The groups are shells around one centre, one inside the other: the same stretched ball of 5 dimensions in 10 sizes.
(in the rows, 128 means zero)
Some rows, each with its group after it:
[180 139 120  96 121 159  76 103 161 162 150 156 135 122 117 156 157 160
 121 120 134 132]  Tuke
[ 68 115 142 117 147 118 143 137 159 117  96 109 141 134 164  96  99  95
 107 142 135 103]  Dusad
[154 101  95 141  93 116 112 118 150 157 178 148 162 121  94 168 124 157
 124  94 119 109]  Meti
[177 110 127 131  98 148 120 105 150 160 164 155 162 121 136 168 147 170
 121 112 145 106]  Buz
[106 139 152 108 150 157 127 135 154 106 107 137 120 124 179 100 125 116
 112 157 130 123]  Buz
[105  77 144 163 102 114 185 126 143 132 138 122 182 128 175 137 104 135
 112 122 153  72]  papu
[133 164 130  72 155 156  71 131 167 131 122 139  94 125 130 107 138 119
 102 154 110 142]  kuvil
[ 96  98 142 137 122 117 158 131 152 130 124 117 159 131 165 120 105 119
 106 133 142  87]  Riluv
[103 164 148  66 170 152  86 137 171 123  95 120  90 131 155  83 126  98
  90 171 118 132]  pokad
[103 145 141 100 153 150 114 142 157 107 113 135 107 124 162  96 121 110
 105 158 116 128]  papu
[109 213 164  15 209 188  41 138 182 112  65 126  43 130 167  54 148  84
  83 204 110 165]  Dusad
[118  92 104 146 108 109 130 115 152 146 145 134 176 128 113 155 113 137
 135  92 136 106]  Tuke
[146 143 107 100 139 153  73 110 160 138 132 157 132 123 107 143 145 139
 141 111 123 150]  pokad
[110 133 150 105 141 143 127 137 158 122 118 126 119 127 169 103 120 116
  95 158 128 109]  pokad
[131 131 165 101 137 156 130 123 158 136 115 128 129 128 185 113 134 130
  94 161 147 102]  papu
[164 148  85  90 128 140  46 112 165 157 158 157 122 121  67 155 145 145
 131 102 104 153]  Meti
[162 152 114  84 139 159  61 107 165 151 134 154 122 124 108 142 153 143
 127 122 124 147]  gupi
[142 141 121  89 136 141  81 118 166 151 134 136 123 127 117 130 136 132
 108 131 123 127]  gupi
[149 163 158  75 154 180  90 121 163 129 113 145 101 124 172 108 153 132
 101 167 133 134]  Riluv
[154 163 123  70 147 160  58 119 168 146 131 146 101 124 117 124 149 133
 108 142 115 145]  kuvil
[151  77 121 174  89 136 160  99 137 143 156 159 204 121 148 181 134 170
 154  84 162  99]  busod
[ 80 137 125  96 158 124 103 137 165 119 100 118 120 132 133  97 108  94
 112 139 118 127]  papu
[114 151 150  80 153 146 101 139 166 129 114 121  99 129 158  93 124 109
  83 170 119 117]  Riluv
[122 107 143 131 123 139 143 113 152 136 121 134 164 128 166 135 127 136
 124 124 154 102]  Buz
[110 134 114 103 140 127  96 134 161 129 130 131 121 127 117 117 116 115
 111 131 110 127]  gupi
[183 196 135  34 166 194  22 108 176 152 118 157  76 123 122 119 177 139
 106 159 119 167]  Meti
[146 160 107  77 147 151  53 121 167 141 134 149 104 123  98 127 142 129
 119 129 106 153]  pokad
[140 198 148  36 183 186  44 129 175 125  97 142  62 125 148  86 155 111
  94 181 111 162]  Riluv
[167 146 133  92 135 169  83 106 160 147 133 154 127 123 138 141 157 150
 121 133 137 135]  gupi
[147 161 109  71 144 144  52 128 170 148 141 141  96 124  96 122 138 127
 101 139 100 144]  busod
[143 145 124  85 139 145  78 119 166 149 132 137 118 127 120 127 138 131
 107 136 122 129]  kuvil
[123  53  98 190  70  85 173 120 139 153 181 134 209 125 113 178  97 155
 132  74 138  73]  Dusad
[139 169 123  68 161 165  56 119 168 132 114 148  99 125 121 115 148 122
 120 142 115 157]  kuvil
[115  70 113 171  86  94 167 127 143 144 165 128 187 126 129 157  98 143
 119  97 135  77]  busod
[138 185 116  56 169 168  39 130 170 124 118 151  76 122 111 104 147 116
 114 151  97 169]  busod
[128  85 115 165 103 128 151 106 142 134 143 151 193 124 139 165 124 151
 154  87 152 107]  Buz
[162 122 137 125 116 161 122 110 149 139 145 157 150 120 156 150 147 159
 125 126 144 117]  Riluv
[162 167 108  70 150 164  42 111 168 146 132 157 105 122  98 135 156 138
 126 127 113 161]  Tuke
[100  86  99 167 111 112 147 120 142 119 139 146 185 124 122 153 107 133
 158  83 133 116]  Meti
[107 162 136  68 164 145  78 138 171 127 106 122  90 129 137  90 124 100
  92 163 110 134]  pokad
[127 116  97 129 121 125 103 119 153 135 146 148 152 123 102 148 123 136
 139  98 119 130]  gupi
[154 176 129  66 157 177  56 125 165 128 125 156  86 120 131 113 154 131
 111 154 109 157]  papu
[115 136 126 101 139 133 103 135 160 130 129 130 118 126 133 113 119 117
 103 141 115 121]  kuvil
[146 101  89 148  98 119 113 118 147 144 173 156 165 119  93 169 123 154
 140  86 118 119]  busod
[145  65  94 181  73 102 153 109 140 156 182 149 205 122 105 189 115 167
 144  69 140  90]  Buz
[166 148 103  87 131 150  56 107 165 158 146 153 125 123  91 150 150 146
 126 113 118 145]  Tuke
[109 156 124  77 153 134  80 146 168 127 125 125  89 127 122  95 117 104
  89 158  97 132]  Dusad
[160 137 141 111 134 178 107 102 152 132 123 163 144 121 162 143 158 153
 139 127 150 135]  Dusad
[ 93 114 114 130 131 118 127 137 152 117 130 131 142 126 130 120 105 114
 122 121 116 117]  Tuke
[144 168 118  59 159 157  44 112 175 150 114 139 103 129 106 121 149 123
 116 136 120 153]  Meti

New rows, each followed by its group:
[124 110 163 130 121 146 160 127 149 128 127 131 149 126 193 121 124 136
 100 151 150  89]  busod
[107 140 139  91 144 132 107 142 164 130 123 119 107 129 146  98 114 109
  85 159 114 112]  papu
[143  98 109 141 108 130 120  98 151 153 143 148 183 126 118 169 134 153
 149  86 150 115]  Meti
[145 131 121 113 135 159  97 102 155 135 123 158 150 123 133 147 148 144
 148 110 143 140]  busod
[130 113 162 128 119 147 156 129 149 129 133 133 143 125 190 122 125 138
  96 154 145  89]  Dusad
[ 92 129 134 100 144 121 116 138 164 130 114 113 123 132 142 101 107 103
  95 147 121 109]  Buz
[110 163 107  83 164 151  65 133 163 111 113 148  99 123 111 107 130 108
 130 134 100 164]  Dusad
[112 117 108 111 129 113 100 120 163 149 130 124 148 131 105 134 115 120
 120 110 126 117]  Dusad
[105 100 118 151 122 129 144 120 145 117 127 145 171 124 143 141 116 131
 147 103 139 117]  Buz
[147 118 112 110 111 120  98 120 161 164 158 132 141 127 105 147 126 142
 103 118 122 107]  Dusad
[154  86 115 162  87 126 147 112 141 148 171 152 182 120 132 172 127 166
 132  96 141  96]  Riluv
[130 179  98  60 167 154  31 128 171 128 120 149  84 123  87 111 140 112
 124 134  92 174]  Dusad
[146 185 145  54 172 187  57 121 168 124 103 151  82 123 151 101 159 122
 110 166 120 160]  Riluv
[151 125 105 112 118 133  88 113 159 155 152 146 144 124 101 153 135 146
 125 107 123 126]  kuvil
[106 155 123  79 164 146  76 124 168 126 100 132 111 130 126 105 129 105
 120 138 120 146]  Buz
[ 97 137 154 101 151 145 129 139 158 114 104 123 116 128 177  92 117 107
  97 163 129 112]  pokad
[179 139 127 102 118 161  88 112 156 153 157 158 128 120 129 150 153 160
 113 130 128 126]  papu
[111 205 161  21 201 182  45 135 182 119  71 124  51 131 161  61 146  87
  83 198 112 159]  Meti
[185 155 113  82 127 162  56 110 164 160 157 160 113 120 103 149 158 157
 113 127 116 142]  busod
[ 91 182 145  50 187 156  69 146 174 110  84 120  68 130 151  66 125  83
  89 182 105 147]  Buz
[149 169 145  66 161 180  69 112 168 136 105 147 103 126 151 114 158 129
 114 154 134 147]  Riluv
[162 149 145  86 138 170  89 111 162 146 127 148 120 124 152 130 155 145
 109 146 138 129]  pokad
[120 162 112  75 161 147  60 127 168 129 114 140 102 126 109 111 133 112
 120 135 107 154]  pokad
[120 136 152 112 144 162 128 127 152 112 112 144 127 123 180 111 133 126
 117 151 137 123]  Buz
[125 199 136  37 188 179  38 133 175 117  94 142  60 125 135  82 148 102
 103 174 102 170]  Buz
[188 146 109  94 121 162  63 106 160 159 161 165 126 119 102 160 160 163
 125 117 121 142]  papu
[116 116 157 124 133 149 148 120 152 125 112 132 151 128 186 120 128 129
 115 143 153 103]  Buz
[186 168 120  63 142 174  39 101 170 163 137 158 108 123 106 144 169 151
 118 131 125 153]  busod
[123 204 130  23 192 170  21 134 182 128  93 132  53 128 117  78 145  95
  94 174  96 171]  busod
[102 113 135 131 129 130 142 135 150 117 126 131 143 125 158 117 111 120
 114 135 129 107]  gupi
[130 177 178  51 173 182  87 129 171 128  90 126  80 129 191  80 148 111
  77 196 133 128]  Dusad
[147 142 123 102 142 165  86 104 158 134 119 158 139 123 133 141 152 141
 145 117 139 147]  busod
[ 98  96 160 137 121 124 172 130 151 131 118 114 160 131 188 116 108 122
  97 145 153  77]  Dusad
[ 74 126 163 112 154 137 152 144 156 103  93 114 125 131 195  83 105  96
  97 166 135 103]  busod
[155 144 154  94 140 175 104 110 158 138 118 148 128 124 170 127 154 143
 114 148 148 125]  Buz
[145 107 104 133 110 128 109 107 153 152 151 148 167 125 108 163 131 150
 138  94 135 119]  kuvil
[125 112 128 136 125 146 133 114 148 124 126 150 161 123 153 141 131 139
 141 114 144 121]  Tuke
[114  83 114 161 104 114 152 116 145 136 143 138 186 126 134 155 112 140
 140  93 144  99]  gupi
[109 210 144  15 200 170  29 144 185 121  84 122  39 130 135  59 138  83
  76 195  93 164]  Dusad
[143 150 109  86 139 143  67 124 165 143 141 145 111 124 102 129 136 130
 113 129 107 141]  pokad
[ 95 189 141  40 191 158  55 145 178 114  84 120  61 130 141  65 128  82
  87 182 100 153]  papu
[146  76  93 181  87 124 146 102 136 137 166 167 205 118 114 189 128 168
 171  64 145 114]  Dusad
[167  96 123 145  99 145 129  91 148 159 150 156 188 124 136 179 147 170
 146  91 162 108]  Dusad
[145 207 141  27 185 187  28 132 177 126 103 145  50 124 135  84 157 110
  92 183 100 169]  busod
[105 145 141  97 155 151 109 135 159 112 106 134 113 126 159  99 124 110
 111 153 123 130]  kuvil
[145 117 127 126 111 136 123 128 151 141 158 143 139 122 138 140 127 146
 105 130 124 105]  Meti
[110 139 128 110 149 151 108 128 154 110 112 146 127 124 147 115 128 119
 131 133 124 139]  Riluv
[ 82 126 163 105 153 136 143 136 160 118  91 109 129 134 188  89 110  99
  94 163 142 100]  Dusad
[104 109 149 143 131 147 161 126 144 107 114 140 157 124 187 121 120 128
 129 134 148 108]  Meti
[139 165 104  70 149 143  48 132 169 140 139 143  90 123  91 118 135 121
 106 138  93 151]  Dusad
[143 150 107  86 142 147  63 116 165 143 133 148 118 124 100 134 141 131
 125 121 115 148]  kuvil
[138  98 137 149 104 137 154 122 143 134 152 145 164 122 162 147 125 151
 118 123 142  95]  Buz
[140 141 103  97 136 141  72 116 163 143 136 148 128 124  99 139 137 133
 129 114 116 143]  kuvil
[141 125 116 116 129 147  98 104 156 142 129 151 154 125 123 150 141 143
 143 106 140 133]  Riluv
[143  75 129 175  88 131 172 108 137 139 157 151 199 122 158 171 126 165
 141  95 159  89]  Buz
[111 110 103 135 129 128 114 112 152 128 124 146 167 126 116 146 123 130
 155  92 135 132]  Dusad
[125 168 152  69 168 173  84 126 166 121  97 138  95 126 165  95 144 114
 104 167 127 141]  gupi
[166 127 117 104 113 138  89 112 161 166 159 143 138 124 110 152 140 152
 108 120 127 115]  papu
[141  94 134 151 104 139 151 108 145 140 143 147 179 124 157 157 131 155
 134 108 155  99]  pokad
[151 198 127  31 179 180  20 117 179 140 104 146  70 126 114 103 161 117
 107 159 109 172]  papu
[118 205 167  23 200 190  50 133 179 116  71 128  52 130 172  62 151  93
  84 201 117 158]  Meti
[156 120 117 125 119 152 105 102 152 144 140 158 160 122 128 159 146 155
 144 103 143 129]  pokad
[111  94 120 154 111 119 151 128 145 124 143 139 167 124 142 141 110 135
 129 110 132 102]  gupi
[140 123 117 130 124 150 114 116 148 125 140 159 149 120 134 146 136 145
 142 112 130 132]  Riluv
[119  76 109 169  92 104 158 122 143 140 160 137 187 125 126 160 106 145
 131  92 136  90]  pokad
[ 93  53 130 191  88  96 204 123 137 131 144 124 210 129 165 152  93 138
 130  97 157  66]  Meti
[111  85 101 157 102 103 141 122 148 139 152 135 179 126 113 154 105 136
 135  90 130 101]  pokad
[128 132 101 115 133 138  90 122 155 128 138 153 136 122 106 139 129 132
 139 109 115 143]  Tuke
